The rows are grouped in 4 ways, from coarse to fine. Each group lies inside one group of the grouping before and may be the whole of it. The rows also spread widely along 11 directions, which tell nothing about the answers.
(in the rows, 128 means zero)
Some rows, each with its group in each grouping after it:
[140 143 119 177  94 156 136 132 119 118 135 139 171 146 127 129 159 147
  97 117 123 140  67 126 123] => J91 Zup forar Vig
[169 140 132 143 159 164 162 144  80 123 141 148 148 126 131 145 163 109
 115 158 116 163 150  99 125] => J91 mer dabon pes
[145 111  92  69 133  66 116 145 140 131 172 104 104 132 138 147 142 116
 154 148 140 118 160 107  96] => J664 Vake ged kizaz
[145 145 137 143 102 154 138 162  96 134 130 134 155 138 104 137 112 149
 142 103 155 120 131 136 146] => J91 Zup forar ripo
[144 114 101 104 143 129 158 127 139 130 112 125 107 109 135 171 167  62
 122 130 103 145 173  89  86] => J91 mer dabon Sipim
[117  82  97 111 121 134  82 148 152 136 127 162 135 100 128 151  97  95
 135 100 124 155 111  88 152] => J664 Vake ged sapo
[143 127 124 158 129 149 123 132 114 115 153 124 164 147 145 119 111 182
 117 149 177  96 131 130 135] => J664 radum Fitil tus
[119  87 121 148 127 138 121 111 157 119 122 119 127 116 146 144 109 132
 101 124 165 109 163 127 111] => J664 radum rezed davig
[141 152 151 134 151 156  90 144 123 122 175 168 186 131 138 108  99 177
 133 166 162 131 145 113 157] => J664 radum fakul rurom
[123 155 125 127 150 141  97 155 153 133 128 178 153  98 130 140 109 120
 101 105 110 185  98 108 132] => J664 radum rezed tutes
[151  77 104 179  97 166 144 161  58 134 120 131 130 133 113 144 109 135
 127  97 147 142  83 127 167] => J91 Zup forar Vig
[138  96 111 149  72 149  98 159 106 152  96 162 127 111 125 170 109 103
 174 103 122 153 109 100 155] => J91 Zup forar ripo
[108  82 100 101 135 122 116 147 148 151 119 143 126  70 151 161 115  71
  90 112 104 124 102 104 128] => J664 Vake ged sapo
[141 132 141 114 114 107 111 145 134 146 125 143 123 106 146 168 132 110
 155 150 127 138 174 109 101] => J664 radum rezed davig
[146 112  85 125 108 103 128 153 115 121 163 115 113 151 114 145 161 119
 135 119 121 183  99 120 112] => J91 mer dabon pes
[155 111  95 103 100 101 164 193  56 171 125 114 102 106 120 169 142  84
 144 111  98 129  78 120 127] => J91 Zup forar Vig
[145 157 140 122  86  78 122 122 153 108 183 115 160 168 122 143 205 135
 129 159 122 148 134 122  68] => J664 Vake ged sapo
[110 144 168 115 136 124 143 184 104 175 122 151 145  51 139 163 112  94
  70 124  99 135 102 155 127] => J664 radum fakul rurom
[139 191 121 127  98 103 105 170 132 148 130 149 154 118 142 144 133 146
 129 122 104 145  68 128 114] => J664 radum rezed davig
[132  87 136 162 126 148 133 143 114 126 101 143 110 108 110 167 104 111
 111  89 149 181 159 127 126] => J664 radum rezed tutes
[126 139 142 123 102 122 122 141 154 130 116 136 141 122 108 157 129 114
 132 107 135 145 155 119 105] => J664 radum fakul rurom
[134  86 124 145 113 127 130 158  97 154  99 149 109  84 134 178 124  82
 115 118 106 170 109 113 128] => J664 radum fakul rurom
[137 121 139 138 121 131 128 142 115 133 136 128 144 114 144 147 121 138
 113 139 149 107 150 135 125] => J664 Vake ged kizaz
[118 134 164 108 134 162 168 126 146 112 175 116 214 139  91 118 151 110
  76 132 145  90 145 111 117] => J664 radum Fitil tus
[159 159 101 142 140 111 166 154 109 136  63 131  85  99 137 184 149  97
 101  85  99 170 124 122  82] => J664 Vake ged kizaz
[126 100 143 134 149 153 116 122 149 136  91 163 100  84 146 174 107  94
 137 122 146 153 222 109 113] => J91 Zup forar ripo
[141 106 110 104 125 125 144 121 146 121 132 115 138 132 120 151 147  90
 131 130 135 110 165  85  98] => J664 radum rezed tutes

New rows, each followed by its group in each grouping:
[148 124 120 131 122 143 118 147 108 143 118 149 152 104 156 152 121 118
 132 147 124 104 128  99 139] => J664 Vake ged kizaz
[ 95 105 146 111  76 111 114 114 196 132 131 111 150 115 125 159 136  99
 116 121 144  90 172 128  84] => J664 radum rezed tutes
[132 103 101  80  90 110 110 156 152 126 131 124 131 142  74 156 115  90
 179  74 139 147 151  86 131] => J664 Vake ged kizaz
[175  98  81 145 110  78 106 138  93 121 159 127  98 153 161 155 171 140
 158 168 124 173 108 103 103] => J664 Vake ged sapo
[113 136 111 103 141 128  69 165 160 134 172 179 167 109 119 120 100 125
 118 109 112 191  64  98 156] => J664 radum rezed davig
[151 129 115 127  58 133 110 153 110 127 164 119 170 172 107 135 143 146
 188 141 147 112 126 110 142] => J91 mer dabon pes
[159 182  88 114  90 120 105 165 121 119 175 125 170 189 102 104 128 187
 182 113 151 116  80 111 142] => J91 Zup forar Vig
[113 123 130 133 101 121  94 161 137 151 127 138 136  99 145 149  81 148
 125 114 152 111 122 149 136] => J664 radum rezed tutes
[147  84  69  68 107  84 102 167 112 165 142 116 105 108 154 156 106  96
 188 149 125  86 117  81 135] => J664 radum rezed davig
[157  89  80 187 141 140 111 117 106 126 104 144  84 117 191 151 122 154
 126 148 147 145 128 116 121] => J91 Zup forar Vig
[110  99  57 117 133 109  27 128 206 135 116 172 102  96 179 142  74 133
 151 114 131 162  99  84 135] => J664 radum rezed davig
[132  75 109 146 108 109 121 131 138 125 113 134  91 116 119 175 142  87
 122 100 121 202 132 108  99] => J664 radum rezed davig
[165  80 113 149 128 158 172 181  27 143 121 112 104 123 108 158  99 122
 139 109 161 137 151 138 164] => J91 mer dabon pes
[141 160 104  99 145 139 109 145 154 132 109 152 148 111 139 142 105 121
 143 114 130 109 148  86 130] => J664 Vake ged kizaz
[126  95  77  82 144 112  84 162 141 121 199 148 155 133 105 113 114 115
 125 109 121 175  62  87 162] => J664 Vake ged kizaz
[ 84  57 161 169 103 146  88 155 133 147 131 156 129  74 127 158  68 125
  82  93 154 173 118 169 157] => J664 radum rezed davig
[154 114  66 116 120 113 141 174  83 159 104 124  93 106 145 160 119 106
 144 105 113 122  79 112 133] => J91 Zup forar ripo
[102  89 123 126 141 141  90 125 167 137 124 146 135  79 167 145  83 125
  97 128 154  98 156 128 136] => J664 Vake ged kizaz
[122  84  96 127 121 109  75 153 142 143 115 163  95  88 147 169 100 103
 136 105 119 187 113 109 134] => J664 Vake ged kizaz
[127  52 129 173 120 163 142 134 103 119 126 134 134 118 105 152 115 104
  85  97 147 168 121 122 143] => J664 radum rezed tutes
[127 114 138 158 113 127 122 133 135 117 147 131 120 137 117 143 133 148
 114 110 158 170 150 151 108] => J91 Zup forar Vig
[174 110  82 135 152 143 143 170  57 154  98 149  90 101 152 162 111 111
 153 126 120 145 117  94 147] => J91 Zup forar Vig
[158  76 123 159 135 154 155 123  93 101 157 128 148 152 101 138 155 110
 105 131 142 172 132  93 127] => J664 radum rezed tutes
[145  95 110 106 153 150 144 165 103 126 124 130 122 128  81 146  83 109
 147  82 163 152 163  96 152] => J664 radum Fitil tus
[129  81 105 156 125 138 125 124 128  96 178 115 157 154 111 114 133 149
  79 112 159 148  92 130 137] => J664 Vake ged kizaz
[137 142  85  82 146 113 117 141 161 121 141 120 139 131 127 129 115 128
 132 108 143 102 137  98 119] => J664 Vake ged kizaz
[153 129  79 118 177 175 118 187  72 129 182 166 172 129 112  99  98 139
 114 117 120 174  44  93 203] => J91 mer dabon pes
[153 134  99 109 119 103  92 149 129 126 158 139 138 143 141 136 126 150
 166 144 143 130 131 100 128] => J664 Vake ged sapo
[144 106  65 125 132  91  89 158 123 137 136 125  86 122 159 140  88 160
 148 119 153 143 101 125 131] => J664 radum rezed davig
[166 162 125 146 106 119 133 188  61 153 124 135 111 123 140 162 125 154
 160 135 133 154 128 151 131] => J91 mer dabon pes
[145 174 134 107 129 142 128 135 155 116 133 140 154 150 103 134 132 137
 159 111 153 128 186 104 111] => J91 Zup forar ripo
[107 115 128 131 144 108 110 135 155 131 161 153 142  86 153 145 155 101
  51 133  94 180  78 133 104] => J664 Vake ged kizaz
[142  49 116 154 153 133 135 127  96 115 144 117  98 118 139 149 110 131
 103 132 174 144 174 133 130] => J664 Vake ged kizaz
[152 109  65 111 144 101 122 152 109 146 129 133  84 108 162 153 133 109
 139 132 114 145 100 103 116] => J91 Zup forar ripo
[150 117  56  94 177 120 117 165 117 141 126 143  83 101 148 147 108 104
 141 115 116 169 121  92 135] => J91 mer dabon pes
[147 113  98 112 113 133 136 159 110 137 104 116 126 122 117 153  96 120
 150  94 152  92 146 109 139] => J664 Vake ged kizaz
[162 145  99 146  90 102 137 169  85 143 127 136 112 136 126 162 168 119
 143 116  96 184  66 120 108] => J91 Zup forar Vig
[120 101 118 149  95 134 140 167 101 142 132 111 122 116 117 151 113 130
 104  95 145 136 107 165 138] => J91 mer dabon pes
[139 113 108 147  96 127 137 156  95 154 115 131 142  99 154 159 136 107
 101 133 104 111  64 120 125] => J664 radum rezed tutes
[155 119  96 148 125 141 127 136 112 126 115 145 120 131 136 150 137 122
 142 120 130 154 123  99 124] => J91 Zup forar ripo
[134 104  94 119 135  89 105 150 119 149 150 140 112  95 172 150 138 113
 108 160 103 151  77 115 114] => J664 radum fakul rurom
[148 104  76  98 138  91 109 150 124 135 156 119  86 133 144 141 120 136
 165 133 149 136 141 112 116] => J91 Zup forar Vig
[112  92 147 115 117  79  87 160 128 140 195 130 119 108 138 146 115 145
 116 144 153 162 140 168 124] => J664 Vake ged kizaz
[126  61  71 129  97 122  95 155 103 153 156 125 145 108 165 132  99 127
 120 144 130  84  39 110 165] => J664 radum rezed tutes
[114  92  94 153 104 128 113 140 136 139 127 133 142 105 154 146 125 119
  85 119 117 131  48 123 127] => J664 radum Fitil tus
[121  71 103 129 113 152  96 114 155 118 149 132 142 136 132 128 104 132
 147 127 173 101 158 103 145] => J91 Zup forar ripo
[133 191 119 118 119 105 109 171 136 137 144 132 129 135 125 129 105 181
 142  98 155 134 120 161 119] => J91 Zup forar ripo
[148 124  92 131 138 101 119 138 123 124 160 138 132 129 147 135 163 123
 104 151 104 173  69 102 107] => J664 radum fakul rurom
[155 126 107  97 163 148 116 127 143 117 132 145 142 132 130 135 108 120
 163 140 156 114 196  65 129] => J664 radum rezed tutes
[121 144 154 117  89 147 114 158 135 150 124 142 158 109 123 157 113 118
 154 126 139 108 172 132 133] => J91 mer dabon pes
[155 139 138 141 116 129 145 139 108 115 141 115 148 150 122 140 138 156
 129 133 163 110 167 132 113] => J664 Vake ged sapo
[160  92 111 170  97 130 142 135  89 114 125 118 125 149 118 156 147 129
 127 118 144 152 125 118 121] => J664 Vake ged kizaz
[137 128 167 161 151 191 160 114 138 114  61 148 139 101 119 168 107 110
 101  95 164 120 239 115 113] => J664 Vake ged sapo
[174 167 124 132  94 119 148 179  58 150 140 115 160 144 140 142 132 164
 160 158 141  78 102 126 132] => J664 radum Fitil tus
[103 109 129 168 116 126 105 126 157 113 166 131 134 130 132 125 126 165
  75 107 159 163 102 172 116] => J91 Zup forar ripo
[160 133 123 168 141 172 115 157  73 131 135 160 146 129 143 126  91 176
 144 136 165 133 128 125 171] => J91 Zup forar ripo
[145 123 152 126  89 122 117 150 105 126 199 126 165 157 115 137 160 140
 157 171 144 143 156 132 126] => J91 mer dabon Sipim
[139 105 126  89 106  67 107 167 118 149 157 108  88 124 125 163 106 133
 181 134 164 135 188 138 108] => J664 radum rezed davig
[172 156  91 142 141 158 160 176  71 122 124 132 132 147 101 136 124 139
 133  92 131 165 104 115 147] => J91 mer dabon Sipim
[140 149 153 117 137 162 139 152 136 119  97 147 144 122  79 156  95 115
 144  71 159 148 210 109 132] => J664 Vake ged kizaz
[112 151 130 148  81 126  92 138 169 122 143 151 182 130 127 135 142 141
 100 108 117 146  71 130 119] => J664 Vake ged sapo
[102  96 160 149 125 154 147 134 137 131 143 145 150  95 110 150 147  88
  58 104 117 170 119 143 115] => J91 Zup forar Vig
[146 123 124 129 102 126 128 153 121 123 120 138 134 135  92 161 134 106
 144  91 128 173 138 106 122] => J664 Vake ged kizaz
[128  93 144 152  71 133 123 109 140 131 129 126 166 124 147 157 161 106
 120 167 127  94 137 108 104] => J664 radum fakul rurom
[118 116  59 143  84 108  70 167 137 146 147 144 125 119 159 137 116 144
 127 111 106 163  15 135 146] => J91 mer dabon Sipim
[162  90 100 134 146 152 150 140  75 133 145 127 132 126 144 135 129 121
 131 151 145 105 131 100 145] => J91 Zup forar ripo
[121 128 167 170 142 167 140 128 146 135  50 173 117  64 139 190 117  86
  78  90 119 175 189 128 102] => J664 Vake ged sapo
[165 145 138 156  63 173 148 149  85 131 107 129 174 155 109 156 145 128
 177 132 141  99 156 104 139] => J91 mer dabon pes
[108 103 146 104 147 118  71 135 161 129 205 169 171  99 150 127 132 118
 100 172 121 162 123 112 136] => J664 Vake ged kizaz
[150 120 107 136 125 142 144 140 107 141 106 128 118 113 150 154 125 122
 135 129 138 100 147 114 119] => J91 Zup forar Vig
[114 144 123 156  94 110 106 173 127 158 109 142 100  88 154 170 112 138
 109 102 118 169  98 179 114] => J91 mer dabon Sipim
[118 100 123 182  73 117 119 137 130 137 101 124  97 116 140 170 128 136
 113  94 144 155 115 167 104] => J91 Zup forar ripo
[146 127 113 176 127 150 125 142 117 113 111 154 134 135 117 149 128 136
 110  97 132 199  96 111 125] => J664 radum Fitil tus
[153 183 149 171  87 154 149 133 127 107 116 119 158 167 108 144 154 165
 137 114 159 131 173 144 100] => J91 mer dabon pes
[133 176  70  53 141 105 101 140 200 122 128 123 144 136 126 125 107 129
 159  96 140  82 145  80 110] => J664 Vake ged kizaz
[153  91 110 126 152 149 123 152  97 139 110 151 116 105 137 159  95 110
 154 132 146 142 161  86 145] => J664 radum Fitil tus
[124 110 137 138 125 152 134 159 113 130 129 135 151 112 106 141  95 130
 100  89 153 131 130 138 150] => J664 Vake ged sapo
[158 132 132 107 107  72 153 164  85 138 177  94 100 150 115 153 163 139
 156 145 148 139 161 152  89] => J91 Zup forar Vig
[153 100 144 161 109 182 138 126 100 123 106 148 168 128 119 150 123 113
 139 139 146 116 163  86 145] => J664 radum fakul rurom
[118 159 115 149 125 134 117 125 169 110 135 127 165 131 140 120 123 167
  73 105 148 111 100 145 112] => J664 Vake ged kizaz
[158 130  66 128 166 106 121 157  89 141 170 130 109 113 195 129 141 150
 105 178 113 135  73 128 125] => J91 mer dabon Sipim
[129  78  96 133 105 117 125 148 110 151 124 120 101 103 152 158 118 114
 127 123 135 112 112 131 125] => J91 Zup forar Vig
[139 131  86 105 135  75 111 152 130 155 132 120  96 100 189 157 126 136
 135 162 127 103 115 124  94] => J664 radum Fitil tus
